The rows of a group lie close to one hidden flat surface of 9 dimensions, which passes through zero. Surfaces can cross.
(in the rows, 128 means zero)
Known rows, each followed by its group:
[140 147 150 138 183 111 101  69 130 137 116 139 140] : Mufal
[132 191 113 100 100  96 116 170  85  98  99 109 158] : dis
[108  50 132 167  75 165 194 167 175 120  86 141 156] : nipud
[135 112 101 137 143 115  83 100 144 107 143 150 140] : batu
[148 107 120 143 147  93 173 135 114 131 121 102 193] : moko
[159 112 133 138 103 153  92 100 131  70 145 114 115] : nipud
[185 162 122 117 126 136 128 120 158 169 159 147 111] : Pob
[ 94 121 153 139 136 147 109  76 152 117  75 123  98] : moko
[ 99 175 183 174  85 144 143 173 133 165  73 129 102] : Mufal
[117 129 135  68 151 103  94 150 122 137 152 110 122] : nipud
[132 133 130 114 134 147 128 180  67 107 168 101 110] : Mufal
[132 132  68  73 133 131 106 105 149 143 143  97  86] : moko
[131 160 113 102  77 113 119 140 134  87 119 150 149] : dis
[119 165 149  98 114 120 166 129 118 150 127 124 118] : Pob
[151  83  85 102 189 145 140 122 129 161 189 145 113] : Pob
[145 166 101 120  58 157 117 176 141  93 122 188 127] : batu
[141 134 128 108 135 134 124 153  85  95 165 139 133] : moko
[140 121 112  95 125 151 128 118 134 114 137 128 104] : Pob
[106 128 119 124  98  89 153 127 127 110 115 130 175] : Pob
[145 117 139 191 128 144 117 140 132 108 109 138 149] : batu
[156 156 124 177 171 155 124  78 100 127 129 152  99] : nipud
[166 141  93 146 189 134 114  81 128 174 130 100  94] : dis
[119 128  89  96  70 140 139 141 155 122 149 153 112] : batu
[102 120 130 130  93 109 163 137 146 139 116 133 152] : Mufal
[100 117 129 124 119 136  17 173 188 147  87 127  86] : dis
[160 126 141 108 142 149 112  97 119  94 142 128 118] : nipud
[139 141  65  77  93 170 125 243  94  94 148 164 121] : batu
[  4 128 162  53 150  99 128  74 124 123  89 154 110] : batu
[ 65 124  78 125 118  97  61 147 134 121  97 122 119] : Mufal
[135 181 165 192  69 116  98 137 141 104  95 155 149] : batu
[145 108  99 117 193 107 114 141 119 151 140 145 156] : Pob
[181 169 131 138 151 136 134 148  65 119 161 102 131] : Pob
[ 93 121 146 105 111 101 107 153 156 145 102 104 130] : Mufal
[115 188  64  99 116 120  32 172  88  57  81 151 128] : Mufal
[101  98 119 137 160 147 146 201  92 163 128 121 113] : nipud
[142 114 154  97 105 144 142  92 198 137 121 174 135] : dis
[ 90 116 111 197 102  86 120  75 140 104 141 153 162] : Mufal
[106  83  46  75 122 139 119 168 134  78 126 197 158] : batu
[170 126 118 139 149  98 134 145 100 109 155 145 194] : moko
[122 136  79 161  89 155 128 133 119  88 132 161 112] : dis
[102  71 137 107 134 167 184 145 109  82 138 186 149] : nipud
[134  87 134 190 105 119 142 108 151 103 127 150 179] : moko
[ 92  90 101 121 145 115 120 175 113 128 131 112 140] : batu
[113  96  26 125 130 150  92 106 156  97 116 182 119] : dis
[ 98 144 126 155  12  98 171 154 158 130 145 128 149] : Pob
[165 111 162 137 168 159 134 101 147 178 154 107  83] : dis
[116 104  85 173 122 138 174 134 116 134 124 128 132] : dis
[163 137 126 186 148  94 163 147 139 177 104 129 191] : Pob
[169 127  98 146 126  72 112 111 157 125 120 137 203] : batu
[130 151 100 140 126  94  81 134 147 145 109 116 129] : moko
[137 159 198 176 135 119 110  74 127 128 154 152 125] : moko
[154 135 103 122 156 107 122 108 110 155 142  55 110] : moko
[169 147 141 150 179 128  52 149 120 124 102 138 137] : Pob
[121 108  94 123 132 129 146  90 149 138 156 168 125] : nipud
[142 165 142 101 101 112 144 115 150 158 137 123 123] : nipud
[146 111 145 122 112 146 127 115 158 142 158 118 104] : Mufal
[194 145 109 115 221 165 146 122 129 165  58 152 136] : Mufal
[125 103 150 157  99 160 162 170  82 100 175  88 108] : moko
[129  99 126 106 161 149 139 123 149 170 143 139 111] : nipud
[ 90  94 115 152 160 142 134 156 137 155  84 143 133] : dis

New rows, each followed by its group:
[117 123 138 147 116 132 164 153 120 136  94 109 142] : Pob
[100 153 138  53 152 115  78 153 105 135 126  93  88] : Mufal
[138 106 123 130 145 150 132  91 133  96  95 120 124] : Pob
[115 121 106 115 120 116 130 106 117 118 140  62 108] : moko
[ 85 163 146  51 180 104 117 163  70 141 114 109 122] : batu
[120  84 112  75 138 137 129 148 150 121 136 141 129] : dis
[133 108 162 214 100 111 129 143 142 100 127 172 190] : moko
[ 74 123 165 121 143 156 169  99 151 168  75 151  94] : batu
[156 111  83 117 100 105 126 126 143 128 187 100 137] : batu
[127 125 137 137 112  93 150 107 178 140  52 124 182] : nipud
[ 65  84  98 115 151  66 141 184 107 157 166 147 180] : Pob
[174 166  93 110  97 178 111 196  92  79 124 144 110] : Mufal
[119  96  88 129 121 108 106 134 135 118 181 148 147] : Pob
[103 127 201 122 103 145 138 119 167 154 151 173 100] : nipud
[109 112 165 106 123 159 187  93 130 125 136 133 105] : moko
[125 139 139 107 162 160 136 114 121 137 112 150  99] : batu
[132  95  72 171 125 130 143 123 131 153 153  84 105] : dis
[161 163 148 123 140 132 162 120 105 114  75 105 145] : Pob
[136 114 104  89 155 108 207 143  61 109 156 103 179] : dis
[169 144 154 169  83 211 170 121 133 103 115 158  90] : batu
[136  72 101 144 134 141 135 179 115 152 176  72 107] : batu
[125 129  94  94 144 147 132 150  88  81 129 161 133] : dis
[ 89 107 108 159  85 110  86 186 131 122 139  93 122] : nipud
[102 151 153 126 114 126  96 188 101 131 135 119 106] : Pob
[ 97  73  64 120 102  81  64 149 157 139 169  53 112] : dis
[ 92 114 157 151 104 146 189 144 127 114  61 145 153] : batu
[ 83 176 180 134 109  93  89 112 168 179 116 158 117] : Pob
[150 173 180 112 153 144 103 182  67 119 120  84 104] : nipud
[ 85  57  95 128 138 144 122 153 106 101 162 132 122] : dis
[ 99  81 112  77 136 117 175  79 112  84 145 116 155] : batu
[152 186 163 138 147  90  91 141  83 117 122  97 156] : batu
[182 141 188  48 162 126 152 143 133 144 117 108 159] : Mufal
[182 106  67 129 187 187  66 186 108 115 155 178 105] : batu
[105 110 125  86 128 156 175 178 104 119  97 134 134] : moko
[146 121 149 160 141 111  47 137 138 108 106 112 146] : Mufal
[110 117 124 105 146 133 145  86 127 152 104  50  83] : moko
[156 113 123 113 159  80 207  64 126 165 147  70 176] : moko
[119 133 133 119 132 118 151 137 110 139 118 100 137] : moko
[136 118 114 137  94 138 139 163 145 142 141 128 122] : Pob
[107 101 103 144 206  80  72  76 142 114  56 136 183] : nipud
[ 78 115 133 115 127 138 139 171 127 178 121  92  80] : Mufal
[105 133 186 157 115 138 166 122  99 123 115  86 111] : batu
[209 133  94  92 102 189 142  91 211 141 109 183 104] : Mufal
[136 102 142 150 165 146 138 123 102 122 125 109 126] : batu
[165 159 168  99  84 113 201 125 128 134 145 106 161] : dis
[130 135 130  93 153 120  37 110 152 131 131 126 102] : dis
[111  76 116 112 169 126 144  91 127 124 134 120 134] : batu
[161 121 115 207 107 154  75 150 146 102 133 159 128] : batu
[135 141  78 145 108 126 151 176 122 181 136  85 107] : nipud
[107  68  63 137 122 122 189  91 142 115 146 152 163] : dis
[151 169 164 113 104 153 166 109 140 164 162 153  93] : nipud
[ 79 151 158 127 129 103 141 151 104 159 138 125 120] : Pob
[123 102 190 116 116  89 120 172 157 138  96  82 177] : Mufal
[112 107 139 116 168 169 128 125  74 103 157 101  67] : Pob
[102 109 120 139  87 117 116 149 188 154 121 151 136] : Pob
[102 117 110 124 111 123 111 133 125  78 106 169 156] : batu
[ 63 134 170 102  92 102 142 161 111 141 148  87 112] : Mufal
[166 135  89  83 106 159 127 169 129 126 143 117 101] : dis
[157 102 192  69 158 132  49  97 170 117 138  98 103] : nipud
[110 124 107  66 141  97 122  79 137 138 166 120 120] : batu
[205 163 183 131  70 157 189  83 195 160 100 111 123] : nipud
[109 157 154  96 121 104 108  92 122 153 184  81  75] : batu
[108 109 112 133 113 144 101 112 180 168 126 124  80] : Mufal
[ 69 152  55 105 142 106 120  75 126 132 106 170 110] : Mufal
[122 161 192 110  93 133 144 159 122 129 127 124 124] : nipud
[111 146 146 134 125 137 108 119 134 136 117 130  96] : moko
[158 110 101 131 149 145 142 168 156 154 104 182 158] : moko
[ 97 107 139 112 163 160 158 120 139 171 102 133  90] : batu
[166 189 102  83 163 134 159  65  86 123 176 170 114] : nipud
[185  92 115  81  89 146 183  75 167 103 207 147 140] : Mufal
[137 145 106 158 103 118 138 112 125  92 112 168 167] : Mufal
[145 138 138 142 113 131 135 176  91 109 134 106 138] : batu
[118 139 141  93 171 124 122 143 116 122  57 128 155] : Pob
[111 102 135 134 117 134 151 114  90  30 112 146 178] : batu
[ 99  91 112 138  92  95 116 147 155 102  95 114 171] : nipud
[101 135 107  24 131 116 146 106 125 119 150 143 126] : Pob
[ 71 103 133 134 100 189 133 118 151 108 109 191  77] : batu
[102 143 129 172 117 109  81 124 123 130 139 130 108] : nipud
[ 72 128 144 103 125 106  73 135 185 175 124 172 110] : Pob
[ 94  54 103 182 148 127 101 139 182 180 124 132 122] : batu
[142 131  44 137 108 150 131 122 135  99 112 178 132] : Mufal
[165 174 171 128 152 140 113  69  96 115 150 115  94] : batu
[111 171 233 133  96 117 122 185  86 106 126 110 140] : dis
[114 144  99  80 107  91 139 107 117 133 160  65 111] : moko
[ 90  99 166 166 121 107 120  78 118  87 136 104 138] : batu
[125 129 132 157 122  86 101  75 138 113 119  97 147] : moko
[ 78 128 145 118  99 135 151 107 152 126 100 156 121] : batu
[175 122 122 127 167 145  94 113 152 139 103 130 127] : Mufal
[144 132  66 131 111 120 137 121 134 139 130  99 124] : dis
